The rows are grouped in 3 ways, from coarse to fine. Each group lies inside one group of the grouping before and may be the whole of it. The rows also spread widely along 8 directions, which tell nothing about the answers.
In the rows, zero is written as 128.
Some rows, each with its group in each grouping after it:
[ 87 117 110 138 155 127 221 174 161 148 138 120  82 134 107 154 141 137
 139 121 144 148  92  78  71] : Gisoz K_600 K_737
[183  89 156 116 121 153 127 128  58 169  66 125 153 151 135 186 182 119
  75 152 133  79 166 129 119] : Fubu K_885 K_728
[142  97 160 121 118 118 125 110  81 145  70 142 149 155 108 170 148 128
  87 153 139 107 132 131 156] : Fubu K_885 K_989
[ 27  93  73 136 152  88 124 154 157  95 131 133 111 183 134 107 142 115
  88 155 123 183 149 131 137] : Gisoz K_600 K_657
[141 108 129 120 142 130 128 132 128 104 134 111 131 126  92 153 125 136
 112 128 134 154 108 102  64] : Gisoz K_600 K_400
[172 112 156 106 136 111 118  98 114  99 137 131 137  89  77 141  84 133
 141 116 156 164  69 108  69] : Fubu K_885 K_829
[131 191 166 115 138 126 129 120 127  82 138 126 160 110  63 146 114 179
 149 124 135 133 139  59  86] : Gisoz K_660 K_613
[136 119  84 106 159  90  71 115 110  62 163 115 156 114 112  81  90 115
 115 115 140 185 155 138  83] : Gisoz K_660 K_547
[169 145 103 128 133 101 122 123  86 125 135 130 136 117 190  85 116 108
 138 103 138 116 211 165 144] : Gisoz K_660 K_353
[131  94 108 113 150 105  85 111 133  82 156 127 113 125 118 100  89  97
 120 126 141 184  88 144  73] : Fubu K_32 K_532
[173  81 150 125 158 136  91  94 112  91 128 109 151 142 117 155 128 125
 102 146 122 169 103 114  50] : Gisoz K_316 K_262
[213 109 118 127 145  96 161 112  97 132 150 118 113  83 173  89  85  95
 168  76 161 146 141 147  77] : Gisoz K_316 K_113
[154 121 105 142 115  76 187 121  90 164 116 137 109  85 126  93  79 113
 150  77 165 109 116 163 177] : Gisoz K_316 K_341
[150 130 132 107 136 100 112 110  95  91 123 125 163 114  76 126  96 144
 121 116 151 146 141 102 100] : Gisoz K_316 K_113
[ 80 130  87 118 125 168 133 163 179 168 171 116  67 102 124 125 163 138
  90 142  85 109  63 159 134] : Fubu K_885 K_989
[ 95 159 143 137 125 113 174 129 154 125 139 137 109 118  97 135 107 163
 149 116 131 136  82 113 142] : Gisoz K_600 K_737
[124 128 118 112 134 159 111 136 149 133 157 119 104 112 130 137 148 132
 102 141 101 125  93 139 101] : Fubu K_885 K_989
[166 146 154 108 130 125  67  94  95  76 127 132 159 137 132 126 112 124
 122 136 131 136 158 130 104] : Fubu K_32 K_532
[124 105  97 124 128  83 102 113  82 115 108 135 151 137 123  98 114 118
  90 123 140 133 170 161 171] : Gisoz K_316 K_262
[ 92 142 175 143 106  98 115  97 113 110  78 153 162 185 126 154 137 158
 106 156 117 123 153 135 210] : Gisoz K_600 K_657
[136 116 143 149 119 115 203 126 145 185 132 141  69 104 162 124 121 119
 158 109 136 111  59 159 153] : Fubu K_885 K_829
[ 79 158 120 138 123 125 181 151 158 155 139 142  72 125 135 116 134 132
 145 123 125 107  92 136 155] : Fubu K_32 K_532
[121 122 116 130 158 115 135 124 130  95 143 121 128 141 145 116 132 126
 127 129 129 160 147 110  88] : Gisoz K_316 K_262
[149 127 141 123 110 125 152 123 107 166 109 139 111 110 114 143 129 133
 118 122 134  95 100 146 156] : Fubu K_885 K_989

New rows. What belongs after each?
[151 179 128 112 132 136 129 138 102 119 135 120 149 109 115 130 131 155
 131 118 128  99 179 106 111] : Gisoz K_660 K_353
[115 125 131 141 132 144 189 157 149 155 125 115  95 132 115 163 155 144
 123 127 120 115  96 105  99] : Gisoz K_600 K_400
[163 119 179 142 131 164 161 117 134 162 114 112 120 133 130 179 160 154
 123 141 103 101  85 114 104] : Gisoz K_316 K_113
[124 119 124 149 145  97 166 118 133 122 137 130 114 133 158 106 109 118
 149 112 139 150 123 137 130] : Gisoz K_316 K_341
[113 150  87 121 121 131 168 171 120 167 134 130  84 112 137 109 142 115
 124 113 135  86 142 141 139] : Fubu K_32 K_532
[ 85 156 129 117 145 131  53 106 187  46 191 120 130 143 139 110 113 150
 120 145  81 191 111 134 100] : Gisoz K_600 K_657
[182  80 103 134 131 134 116 129 100 170 123 107 113 113 160 118 140  97
  91 125 117 111 131 179 118] : Gisoz K_660 K_613
[ 75 141 180 137 149 130 111 103 171  71 131 141 126 188 127 153 138 144
 138 170 111 169  92  95 106] : Fubu K_32 K_532
[115  88 132 154 147  92 156 110 160 116 139 133  91 155 176 117 111 106
 143 125 129 182  95 147 112] : Gisoz K_600 K_657
[136 164 143 113 128 134 158 138 127 127 136 130 106 105  92 139 114 144
 149 114 144 113 103  98  94] : Fubu K_32 K_532
[134  71 135 131 131 108  68  89 101 109 101 123 160 165 134 128 130 118
  75 157 111 149 127 171 158] : Gisoz K_316 K_113
[116 146 100 105 135 124 132 149 111 116 136 118 142 103  68 126 124 151
 107 118 135 121 143 100 106] : Gisoz K_316 K_113
[123 116 112 124 118 115  89 111 113 132 131 137 123 136 182  99 139 107
  97 134 111 124 143 195 180] : Fubu K_885 K_728
[142 104  93 118 134 175 162 180 103 191 109 109  99 139 168 160 208 109
  73 147 111  70 174 133 102] : Fubu K_885 K_989
[105 101 149 139 128 144 132 128 130 149  96 133 111 175 137 162 166 122
  95 166 109 110  99 140 143] : Fubu K_32 K_532
[124 122 123 130 157 159  52 106 155  77 170 106 139 161 202 112 162 123
  94 162  66 164 153 157  97] : Gisoz K_316 K_262
[133 134 197 155 115 145 156 101 130 161  88 132 132 166 156 172 168 159
 122 155  95  88 113 137 181] : Gisoz K_316 K_113
[ 90 166  89 122 129  77 229 167 121 153 137 150  81  83 113  91 104 124
 170  80 182 120 137 107 140] : Fubu K_885 K_728
[144 158 190 111 129 128 109  96 120  79 118 139 151 133  71 162 104 157
 144 139 140 141  94  83  90] : Fubu K_32 K_532
[ 79 146 161 131 147 112 127 116 152  67 126 136 144 176 112 154 131 159
 130 153 122 173 138  77 102] : Gisoz K_600 K_657
[108 139 107 124 119 143 123 150 119 152 121 130 105 145 156 124 162 118
  97 143 108  88 154 157 157] : Fubu K_32 K_532
[151 132  98 105 120 138 108 137 107 143 145 124 117  99 143 111 137 116
  98 122 119 104 145 164 133] : Fubu K_885 K_989
[ 70 165 121 116 145 146  98 136 165  89 168 129 121 145 153 117 160 143
 117 154  94 148 143 121 116] : Fubu K_885 K_728
[115 141 142 119 157 141 113 112 177  79 182 124 107 126 148 121 126 132
 144 139 113 180  93 114  64] : Fubu K_885 K_989
[202 162 142  96 124 122  74  95  89  87 155 127 156  83 144 105  92 126
 144 105 137 133 158 140  95] : Fubu K_885 K_829
[112 161 109 115 123 131 149 147 124 139 139 121 126 102  96 122 131 159
 118 117 122 100 135 118 138] : Gisoz K_316 K_113
[141 164 173 119 126 112 107  85 131  86 144 146 139 125 139 123 105 143
 151 128 127 146 119 129 134] : Fubu K_885 K_989
[154 168 165 139 114  80 151  80 119 114 135 147 133 103 142  94  73 145
 181  91 144 131 119 150 177] : Gisoz K_316 K_113
[125 127 118  91 147  88  85 105 123  50 159 135 150  98  66 107  70 131
 134 120 161 196 100 101  69] : Fubu K_885 K_829
[106  84  72 121 160 125 110 156 134  96 147 104 119 156 150 118 152 101
  86 141 120 173 162 130  64] : Gisoz K_600 K_400
[100 103 127 128 154 101 171 141 122 112 104 138 113 161 102 144 127 111
 133 138 166 160 123  81  78] : Fubu K_32 K_532
[143  87 135 127 131 133 119 113 125 135 126 114 129 107  66 150 106 141
  98 129 120 137  41 136 114] : Gisoz K_316 K_341
[107 134  77 144 128  79 173 141 121 150 138 135  98 119 186  65 115 107
 141  94 140 122 174 172 182] : Gisoz K_316 K_113
[116 178 176 135 144  97 148 105 123  83 117 141 161 153 113 138 118 164
 161 128 141 144 156  83 127] : Gisoz K_660 K_547
[101 139 202 135 117 142 117 101 115 125  71 149 161 194 132 188 184 161
  96 181 105 104 141 114 179] : Fubu K_885 K_728
[ 87 131 157 121 158 136 133 124 172  83 148 129 123 147 109 156 141 147
 136 158 121 174  85  78  66] : Fubu K_885 K_829
[106 178 159 111 128 134  91 112 145  67 147 129 154 135  93 148 121 175
 124 140 107 148 131  93 107] : Gisoz K_600 K_657
[101  82 105 117 134 103 126 129 117 131 114 136 116 134 104 126 129 113
  95 137 143 149  97 142 131] : Fubu K_885 K_728
[ 98 167 132 125 143 188 155 164 170 143 160 117  92 142 171 156 200 148
 118 157  83 103 139 103  89] : Fubu K_885 K_989
[139 133 118 124 136 147  95 139  98 129 116 111 153 149 157 134 174 128
  84 153 104  99 205 134 125] : Gisoz K_660 K_613
[147 127 190 153 120 142 156 107 129 151  99 132 122 169 181 174 163 143
 128 146 102 108 130 132 147] : Gisoz K_600 K_657
[163 118 140 144 141 156 162 142 131 146 129 108 106 151 198 154 172 117
 125 131 108 116 155 131  84] : Gisoz K_600 K_400
[145  92 117 117 156 150 145 143 136 136 141 113  98 129 145 148 155 108
 111 139 126 145 108 117  52] : Fubu K_885 K_989
[121 130 104 136 159 109 206 146 165 131 175 128  61 113 194  95 122  98
 180 103 148 164 120 120  66] : Fubu K_885 K_989
[170 107 153 148 117 149 125 105 136 175 130 114 103 108 141 142 133 132
 117 129  96 102  58 174 141] : Gisoz K_660 K_613
[ 92 131  72 106 127 110 137 157 120 137 140 132 104 104 101 105 124 123
 101 121 142 126 133 137 136] : Fubu K_885 K_989
[169 137 118  90 115 136 120 145  63 142 104 125 153  97  86 152 139 137
  93 123 148  85 164 112 111] : Fubu K_885 K_829
[124 133 128 117 122 118 158 145  88 146  89 139 125 136  91 148 135 128
 114 129 155  96 143 107 132] : Fubu K_32 K_532
[ 90 135 129  93 133  62  78  97 100  42 117 155 177 131  30 116  74 147
 113 134 172 185 128  94 130] : Fubu K_885 K_989
[131 111 156 146 150 131 100 100 143 110 133 120 138 166 168 135 147 131
 116 151  97 150 118 150 122] : Gisoz K_660 K_547
[ 90 105 102 136 130 125 166 151 156 163 139 131  62 120 119 121 128 112
 122 126 127 124  51 150 131] : Fubu K_32 K_532
[ 87 162 149 127  98  89 213 148  89 169  59 163 120 127  35 160 117 160
 133 116 179  71 112  87 194] : Fubu K_32 K_532
[ 90 140 136 134 143 166 121 144 149 123 129 122 111 186 184 146 191 124
 103 172  89 114 159 126 118] : Fubu K_32 K_532
[ 88 151 167 131 126 105 144 106 139 107 113 153 130 153 116 142 128 152
 135 146 132 141 111 111 161] : Fubu K_885 K_989
[138 145 164 138 118 146 142 115 124 151 116 125 131 137 145 148 152 155
 122 136  99  94 124 139 162] : Gisoz K_316 K_113
[135 111 128 104 140 124  72 110 117  86 137 127 150 129 119 127 125 124
 100 145 124 159 127 133  99] : Fubu K_885 K_829
[138 114  93 132 136  87 143 125  99 126 128 127 129 115 142  91  99 108
 127 101 150 136 150 152 142] : Gisoz K_316 K_341
[157 154 124 105 133 154  72 117 135  99 179 116 129 109 181 108 138 123
 123 133  98 133 148 152  93] : Fubu K_885 K_829
[ 64 133 121 128 123 118 160 144 153 143 123 143  91 130  68 138 122 144
 118 136 132 120  57 118 150] : Fubu K_32 K_532
[145 154 125 118 119  68 163 120  84 116 111 153 123 109 110  98  77 113
 164  91 185 124 152 124 142] : Fubu K_32 K_532
[101 170 160 130 128 128 115 113 141  99 130 144 126 160 156 127 139 139
 140 147 110 124 141 128 147] : Fubu K_32 K_532
[152 117 130 122 151 141  70 107 109  83 140 109 163 148 156 128 139 125
 100 144 104 146 166 136  98] : Gisoz K_316 K_341
[104 118 159 147 142 143  97 102 150 109 124 122 142 188 191 139 172 137
 100 172  78 141 145 152 150] : Gisoz K_316 K_113
[127 108  96 139 142 115 127 132 112 136 130 117 122 152 207  96 152 101
 107 131 113 125 191 172 148] : Gisoz K_316 K_113
[112 151 122 116 123 113 158 135 122 138 132 140 109 104 115 120 123 137
 133 114 142 118 119 126 142] : Fubu K_885 K_728
[ 41 136 142 151 146 118 140 124 173 103 126 133 127 191 153 129 163 151
 116 167  95 151 135 119 164] : Gisoz K_316 K_113
[168 117 107 138 111  88 150 122  77 180 104 136 118 105 148  98 105 113
 123  97 146  90 146 191 195] : Gisoz K_660 K_353
[137 183 125 110 127 196 126 157 163 144 182 109  83  91 139 137 155 148
 131 128  84  89  92 125  78] : Fubu K_32 K_532
[104  87  93 110 110  97 102 135  77 148  83 142 146 135  89 127 137 117
  59 144 142 107 140 163 190] : Fubu K_885 K_829
[131 145 129 134 112 130 156 141 108 160 107 130 125 138 150 139 148 140
 112 123 121  89 159 145 171] : Gisoz K_600 K_737
[161 150 132 114 124 142 135 130 104 134 133 111 140  84  71 146 113 156
 120 108 130 100 108 109 106] : Gisoz K_316 K_341
[114 159 106 124 133 120 125 142 113 127 130 127 135 127 127 114 134 144
 116 128 122 108 175 133 147] : Gisoz K_660 K_353
[140  92 104 125 156 127 113 131 131 102 149 110 124 144 159 125 128 107
 110 131 124 175 140 132  65] : Gisoz K_600 K_737
[170 149 180 115 125 137 108 101  89 104 100 135 155 147 123 157 130 136
 128 139 135 112 151 109 107] : Fubu K_32 K_532
[117 159 155 124  96  86 139 109  79 134  74 163 146 138  90 131 107 140
 128 125 158  90 148 135 212] : Fubu K_32 K_532
[126 110 151 124 124 142 104 119 102 139  93 132 144 167 152 159 178 127
  81 166 108 109 149 142 150] : Fubu K_885 K_728
[ 64  96 104 144 149 152 155 164 150 152 117 111 110 170 126 155 183 135
  77 165  99 120 116 119 129] : Gisoz K_316 K_341
[147 116 107 116 137  97 115 111 114 105 149 135 117 109 149  94 100 103
 132 111 146 159 132 154 113] : Fubu K_885 K_989
[163 149 158 108 142 184 113 138 119 116 130 111 133 137 124 175 167 140
 114 151 112 104 139  87  46] : Fubu K_32 K_532
[ 79  79  96 125 153 144 100 148 149 115 133 117 103 173 135 137 165 104
  79 170 107 155 106 134  90] : Fubu K_32 K_532
